There are 4 nested groupings, the coarsest first. Each group lies inside one group of the grouping before and may be the whole of it. The rows also spread widely along 16 directions, which tell nothing about the answers.
(in the rows, 128 means zero)
Some rows, each with its group in each grouping after it:
[120 101 104 127 142 161  87 113 134  97 119 133 164  75 144 111 124  94
 108 140 147  64 147 107 114 104 106 100 150 146 106  96]  j_755 tatet j_960 j_578
[129 161 156 177 100  84 121  71 103  84 128 103 128 128  94 102 139 119
 130 155 142  80 146 181 119 167 126 119 168  48  21 160]  j_755 tatet j_807 j_856
[ 98 137 191 125 112 132 138 154 136 139 109 156  79 120 148 102  99 103
 123 171 104 142 126 172 108 118 105 148 109  74 157 183]  j_648 Deni j_758 j_47
[ 82 122 107 122 166  96 101 170 152 153 128 126 142 118 171  87 100 150
  99 127 148 116  95 112 150  59 120 180  80 139 162 146]  j_755 tatet j_807 j_702
[106 130 170 127 146 129 162 140 133 108 103  86 104 134  95 181 120 140
 152 104 118 130 171 134  97 145 138 115 167  90 143 132]  j_648 bodit j_287 j_522
[124 118  89 161 146 128 101 120 143 147 151 155 127 131 119 118 111 146
 133 137 117 165 122 123 141 115 100 136 101 168 154 135]  j_648 pefi j_271 j_652
[141 123 106 203  98  94 155 123 147 134 171  64 154 184 134  75 114 134
 113 124 170 155 119 100 159  73 157 105  94 185 121 131]  j_648 Deni j_823 j_638
[125 140 121 127  85 168 118 114 112 138 128 162 137 163 132 116 135 101
 166 148 119 125 130 141 169 156 175  94 110 139 116 105]  j_648 Deni j_823 j_729
[124 119 111 128 157 205 118  88  99  97 121 204 131  99 123 162 131 130
 147 124 119 138 147 124 156 126 123  78 124 127 104 129]  j_755 Kod j_690 j_185
[ 80 122  63 145 193 100  67 115 108 123 132  96 155 120 111  95 125 156
 128 125 172 112 131 120 145 112 115 165 102 135  75 137]  j_648 bodit j_287 j_625
[128  92 138 119 134 163 143 162 147 141 107 190  91 147 135 113 121  77
 133 165  85 150 126 122 139  85 143 142 105 168 168 129]  j_648 Deni j_758 j_769
[137 110  84  98  66 105 153 127 166 126 180 153 118  98 118 138 101 106
 116 151  46 105 134 118 148 108 136 150 145 121 186 133]  j_755 tatet j_412 j_980
[138 106 106 133 125 141 103 135 108 124 135 101 157 190 124 103 154 123
 163 119 159 124 127 133 143 126 181 126  91 167  80 111]  j_648 Deni j_418 j_150
[ 99 135 121 110 147 135  74 136 144 158 148 139  72 148 145 124 113 157
 100 130 104 156 105 147 101 124  96 143  88 126 154 167]  j_648 Deni j_823 j_729
[132 117  81  98 126 112  94 141 113 132 117 151 190 128 118 133 152 115
 172 127 121  70 123 126 164 150 180 174 125 133 105  88]  j_755 tatet j_807 j_702
[135 112 147 148 134 128 154 159 127 138 136 152 163 142 135 163 115 136
 131 102 117 142 116 104 113 105 135 129 101 120 165 165]  j_648 Deni j_418 j_150
[ 88 114 153  96 158 132 184 176 158 147 111 139 127  84 123 159  82 126
  86 125  86 119 141 102  90  96 141 166 156  99 202 205]  j_648 bodit j_287 j_522
[170 137  65 126 182 106 113 111 132 115 101  76  84 124  99  98 176  93
 130 133 160 129 127 104 157 131 100 122 150 215  91  21]  j_648 bodit j_287 j_625
[ 97 131 126 181 118  83  94 129 146 134 120  96 129 174 124  87 113 119
 148 155 138 111 136 137 131 125 123 141 121 127 121 100]  j_648 bodit j_287 j_625
[127 124  74 118 193 122 130 106  93 112 117 108 116  86  78 115 146 129
 137 129 154 149 144 130 144 141 100 161 128 128  89 150]  j_648 bodit j_287 j_522
[124 152 113 200 124 134 172 103 121 149  90  90 116 158 124  20 137  72
 124 172 195 169 131 125 187 129 137  92 122 170 115 128]  j_648 Deni j_418 j_150
[173 154 166 147  77  73 101 127 129 117 175  76 125 156 131 149 135 155
 144 111 130 120 114 172  74 160 109 126 113  97 101 118]  j_648 Deni j_758 j_769
[155 191 121 112 151 139 161 101  99 145 118 145 142 110 123 184 165 148
 102  81 126 125  99 110 144 185 147  83 167 107 113 132]  j_755 tatet j_960 j_578
[152 135 141 175 182 128 154 144 143 149 107 153 121 162 129 175 134 135
 107  94 118 161 105  76 109 107 113  96 134 169 163 115]  j_648 bodit j_287 j_522
[163 157 123 147 117 126  98 124 102 168 121 143 141 197 129 138 170 127
 159 115 125 147  93 137 113 201 132 116 105 137 123 107]  j_648 bodit j_287 j_522
[127 125 162 111 148 157  87 129 151 114 121 159 113  51 130 172  93 128
 110 134 102 103 152 141  52 137  68 120 153 102 155 136]  j_648 Deni j_823 j_638
[140 147 134 144 138 108 115 111 115  99 124  98  84 171 136  99 162 124
 132 127 156 126 112 146 160 105 129 103 114 138  61  89]  j_755 tatet j_807 j_856
[ 68 144  61 128 120  85  65 120 119 138 128  56 145 106 160  72 138 116
 115 122 179  91 115 115 140 155  52 127 107  98 158  91]  j_755 tatet j_807 j_702
[137 118 165 156  95 119 142 158 164 162 135 118 119 181 128  92  98 125
 139 159 112 159 130 156 102 118 155 162 107 142 167 166]  j_648 bodit j_287 j_522
[158 134 174  98 156 157 185 160 102 142 108 128 133 126 101 146 138 148
 152 114 142 173 129 163 118 146 180 158 120 125 118 196]  j_648 pefi j_271 j_652
[159 148 113 141 182 126  66  90 111  98 191 185 146 104 145 160 117 191
  89 110 129 104  89 125 120  76 122 120  95 157  23 146]  j_648 bodit j_287 j_522
[149 118 132 168  83  76 105 143 149 112 167  68 153 158 173 155 138 131
 117  81 136 104 105  91  84 105  57  80 109 121 175  71]  j_755 tatet j_960 j_578

New rows, each followed by its group in each grouping:
[ 99 155 126  59 220 166 146 157 117 155  88  91 105  99 136 134 138 157
  77  88 168 139 116 118 119 128 163 137 137 147 126 170]  j_648 Deni j_418 j_150
[206 142  89 102 185 173 111  83  93 132 139 175 108  69  98 145 162 126
  98 124 123 162 108 135  91 177  79 126 132 159  86 160]  j_648 bodit j_287 j_522
[165  87  64  75 102 143 172 122 122 112 156 154 166  57  82 148 127 105
 143 139  81 113 157 120 140 139 156 175 150 126 146 164]  j_755 Kod j_690 j_185
[221  99 136 164 137  95 144 137 102 100 115 145 125 160 111 103 176  99
 160 144 144 154  99 145 127  98 107 164  87 158  67 124]  j_755 Kod j_690 j_185
[121  87 121 177  94 127 127 138 177 150 128 138 126 163 104  72  91  91
 147 187  98 144 158 143 122 112 149 164 124 158 168 152]  j_648 Deni j_418 j_150
[171 165 156 134 126 131  99 125 105 130 139 122 174  93 168 120 128 139
 128 121 182 110  99 142  97 145  96 105 101 132 100 113]  j_648 bodit j_287 j_522
[158 152 123 112 119 149 113 124 145 148 132  85 154 142 107 158 129 159
 175 104 142 125 155 142 121 187 186 113 154 173 139  66]  j_648 bodit j_287 j_522
[158 128 179 167  98 111 179 136 167 110 112 152  78 146 127 141 114 101
 139 153  84 145 135 134 134  95 114 112 147 127 165 107]  j_755 Kod j_690 j_185
[102 137 138 160 140  67 159 161 128 128 143  72 156 141 123 171 110 175
 147  74 151 145 128 105 133 109 116 135 105  90 175 142]  j_648 Deni j_418 j_150
[161 139 104 109 120 134 152 140 130 150 112  76 171  97 123  95 138 102
 129 128 176 119 134 115 137 152 161 129 141 176 140 101]  j_648 Deni j_823 j_638
[116 129 153 203 158 139 121 120 112 121 117 100 133 191 120 126 126 160
 167 106 178 177 141 133 127 122 123  90  96 137 110 128]  j_648 bodit j_287 j_522
[141 120 168 113 159 106 145 187 140 141  91  92 145 136 126 122 129 128
 126 122 155 113 121 135  99 104 172 178 125 143 119 143]  j_648 Deni j_823 j_638
[135 141 123 126  92 100 155 130 125 141  90 175 172  95 113 103 131  66
 133 178  99  67 122 135 147 166 157 162 171  86 126 138]  j_755 tatet j_412 j_980
[117 150 139 108 144 150 174 113  98  98 121  76 131 110 101 139 131 140
 143 109 163 123 164 138 149 140 178 100 154 112  80 140]  j_648 bodit j_287 j_522
[137  99 141 104 153 123 140 173 153 139  87 141  94 124 114 124 132  82
 112 152  94 119 127 124  93 110 128 176 143 145 154 139]  j_648 Deni j_823 j_638
[171 127 133  62 151 180 135 124 121 117 119 142  63 110 116 148 157  99
 110 133  95 133 130 139  96 144 128 116 148 157 107 122]  j_648 bodit j_287 j_522
[125 160 152  80 102 170 161 103 144 117 124 115  68 116 102 158 124 140
 150 132  90 134 172 172 148 171 178  97 182 103 137 119]  j_755 tatet j_960 j_578
[114 150 115 106 117  57 154 148 129 114 153  57 152  96 120 119 118 147
 126 119 150  89 124 132 156 108 151 166 135 116 109 128]  j_648 pefi j_271 j_652
[127 104 108 112 149 137  96 134 116  95 133 120 160  73 132 131 120 120
 154 126 156  96 146 125 128 107 104 132 109 135 114  98]  j_648 Deni j_418 j_150
[ 97  89 127 135 122 202 135 101 130  91 143 135 109 137 122 118 105 130
 119 138 118 136 172 136 127  89 156  86 129 132 103 175]  j_755 Kod j_690 j_185
[152 108  83  90  75 134 168 153 124 156 136  88 188 126 126 158 156  91
 121  86 111 103 123  79 101 183 142 112 153 121 206 124]  j_755 tatet j_412 j_980
[138 193 156 141 131 163  92 116  98 151 124 153 158  97 201  97 120 137
 125 130 197 134  85 140 133 148  82  72  77 131 126 106]  j_648 bodit j_287 j_522
[137 131 146 109 128 203 146 110 150 146 144 159  75 111 109  99  85 145
 137 168 109 196 162 187 138 129 170 136 116 153 144 197]  j_648 Deni j_418 j_150
[ 89 111 157 167 151 137  85 122 152 129 135 124  91 174 116 123  96 155
 110 140 107 141 146 154  65 116 115 134 123 112 115 188]  j_648 bodit j_287 j_522
[152 124 154 106 163 150 146 144 114 107 136 108 176  91 124 161 122 158
 108  92 162 102 134 122 100 100 179 125 133 139  76 165]  j_648 Deni j_823 j_638
[111  85 127 125 156 169 123 125 119 104 134 159 117 116 115  96 107 113
 109 160 126 129 143 140 125  69 149 148 102 138  77 202]  j_648 Deni j_823 j_729
[149 164 160 195 102 128 164  83 203 139 139 113  43 175  91 136  92 160
 110 149  81 180 161 155 125 139 151  86 192 155 155 129]  j_755 Kod j_690 j_185
[145 117 113  85 172 106  88 169 108 129  98  83 163 140 130 138 175 134
 152  88 170  91 109 128 111 141 143 168 115 140 102  84]  j_755 tatet j_807 j_856
[186 171  85 160  99  72  80  81 129 140 175 118 113 148 122  96 148 129
 119 150 122 126  91 148 126 168  91 132 118 157  82  94]  j_648 bodit j_287 j_522
[157 126 133 142 143 115  84 133 152 143 155 197 133 126 134 150 107 160
 130 134  91 133 102 146 111 110 114 167 102 132 138 147]  j_755 tatet j_807 j_856
[182 144 105  96 174 102  74 145 140 144 136  93  98 128 126 120 150 159
 137 118 150 144 100 151 105 136 107 172 104 192 112  75]  j_648 bodit j_287 j_522
[212 151 157 106  59 160 149 129 153 126 157  35 140 100 153 106 125 115
 135 120 183 131 145 144  99 150 142  68 138 193 150  60]  j_648 Deni j_823 j_638
[156 147 118 133 127 107 139 127 155 143 152  51 131 110 131 115 121 140
  68 107 155 124 120 111  86 126 123 115 151 163 135 139]  j_648 Deni j_823 j_638
[ 90  87  74 165 155 103 119 128 139 123 117 163 101 198 107 133 147 109
 108 130  72 122 117  87 147  89 131 143 128 140 124 139]  j_755 Kod j_690 j_185
[131  96 131 190  90 159 110  91 136 105 156 160 160 154 116 102 101 122
 156 158 121 126 160 149 136 110 153 108 114 127  98 156]  j_755 tatet j_807 j_702
[126 178 116 130 128 120 128 118 131 153 167  34 133 135 152 159 129 182
  85  55 166 146 110  97  88 164  96  65 131 132 169 123]  j_648 bodit j_287 j_522
[105  86  98 105 129 166 131 149 164 137 140 152 164  85 111 163  81 122
 144 129  85 114 172  96 115 117 145 142 146 150 210 125]  j_648 bodit j_287 j_522
[148 127 113 161  63  96 142  95 139 107 207 142 139 121 139 134 107 131
  98 129  86 113 117 119 132  99 107 109 116  99 130 163]  j_755 tatet j_807 j_702
[ 77 150 115  92 186  88  84 172 161 142  98 114  81 161 180 117 142 139
  80 115 122  78  79 103 157  63 140 144 122 162 123  67]  j_755 tatet j_960 j_578
[165  92 106 153 129 114 131 138 149 137 132 159 126 170  99 127 137  92
 131 150  79 127 123 108 115 112 145 158 131 172 127 122]  j_648 bodit j_287 j_625
[188 128 177 106 143 169 182 156 140 115 116 124 109 134 116 157 126 142
 188 115 143 173 150 147 161 100 196 116 117 189 137  85]  j_648 Deni j_418 j_150
[138 144 152 151 102 116  84 139 146 121 120 112 121 125 150 152 121 123
 181 121 141 127 138 135 116 147  67  90 113 127 182  30]  j_648 Deni j_823 j_638
[ 98 193 128 125 137  77 130 123 121 134 117  56 154  89 135  84 115 148
 109 133 193  86 122 150 152 147 150 143 146  99  84 135]  j_648 Deni j_418 j_150
[168 152 150 144 164 124 187 132 131 129 101 166  73 119 120 134 137 102
 120 142 113 172 108 114 154 101 105 119 132 154 141 116]  j_648 bodit j_287 j_522
[124 154 106  83 195 154 159 128  87 139  85 126  94 103 101 120 157 119
 139 125 153 164 125 133 166 156 137 142 125 129 110 141]  j_648 bodit j_287 j_625
[131 129 115 163 101 125 108 106 134 138 153 175 118 122 133  73 106 100
 115 184 110 137 116 152 141 116 111 141 100 131 114 165]  j_648 Deni j_758 j_47
[104 156 140 133 113 140 116 141 141 149 129 118 109 121 176 134 107 127
 138 117 138 152 118 113 125 138  64  79 101 123 219  82]  j_648 bodit j_287 j_522
[192 108 105 109  98 188 163 106 132 119 151 169 171  73 105 180 127  85
 125 123  84 108 154  90  96 159 136  85 175 159 158 116]  j_648 bodit j_287 j_522
[170  99 149 109 206 189 144 145  94 110  76 195 122  84 131 120 151  76
 114 147 144 136 115 117 103  92 103 135 112 162  88 152]  j_648 bodit j_287 j_522
[ 85 106  86 142 172 151  76 125  90 148 120 199 154 143 126 130 135 126
 125 127 119 136 105 114 129 131 107 144  79 108 117 186]  j_648 Deni j_823 j_729
[167 155 127 173 109 124 106  72 118  97 169 109 111 115 125 159 138 138
 108 106 135 133 126 124  98 150  62  49 135 120  97 106]  j_648 Deni j_823 j_638
[125 180 126  94 130 147 107 101 131 142 119 117 130  92 126 129 124 151
 111 128 138  96 132 159 122 186 157 112 172 109 105 130]  j_755 tatet j_412 j_980
[144 115  98  94 169 153  90 129 127 144 153 174 130 136 121 148 132 169
 116 110 103 138 106 140 119 119 161 169 100 150 104 175]  j_755 tatet j_807 j_702
[170 172 147  95 139 118 130 130 117 138 114 101 153  60 130 143 138 130
 109 115 157  98 115 145  84 181 116 135 157 113 114 132]  j_648 Deni j_418 j_150
[141  74 115 149 131 133 139 142 108 102 122 122 173 148 123 145 150 108
 136 103 135 115 131  95 102 106 120 121 114 126 122 142]  j_755 Kod j_690 j_185
[192 200 107 124  53 127  97  50 146 143 242 208  82  88 132 169  93 173
 117 150  39 158 103 172 129 182  85  98 121 118 144 136]  j_648 bodit j_287 j_522
[121 113  84 139 136  43 103 132 153 118 154  89 112 143  99 121 127 148
 111 130 101 104 121 134 120 104 114 188 135 115 111 139]  j_755 tatet j_412 j_980
[146 189 154  91 126 105 163 152 145 156  98  83 138  99 130 150 126 165
 145 106 150 123 123 151 135 177 164 145 162 116 165 104]  j_755 Kod j_690 j_185
[125 137 123 185 136  60  67 130 141 132 182  77 167 156 159 107 107 197
 103  96 175 121  92 132  99  91  94 145  77 122 106 151]  j_755 tatet j_807 j_856
[ 80  91 120 158 142 116  48 144 151 122 133  91 107 208 141  89 120 160
 159 131 145 135 137 157 127  85 126 150  76 142 115 112]  j_755 tatet j_960 j_578
[235 209 181 114 105 116 155  56 123  77 130  69  66  89  69 165 162 154
 149 126 140 121 159 212 109 218 145  80 222 107  26  81]  j_755 tatet j_412 j_980
[161 113 121 107 153 119 115 138 147 117 134 122 111 139 115 149 141 151
 111 115 107 113 121 136 103 107 154 157 140 160  95 130]  j_755 Kod j_690 j_185
[129 110 138 110 127 169 135 136 131 132 129 163  80 179 118 120 129 136
 156 143  96 168 133 162 153 111 178 134 101 140 127 155]  j_755 tatet j_412 j_980
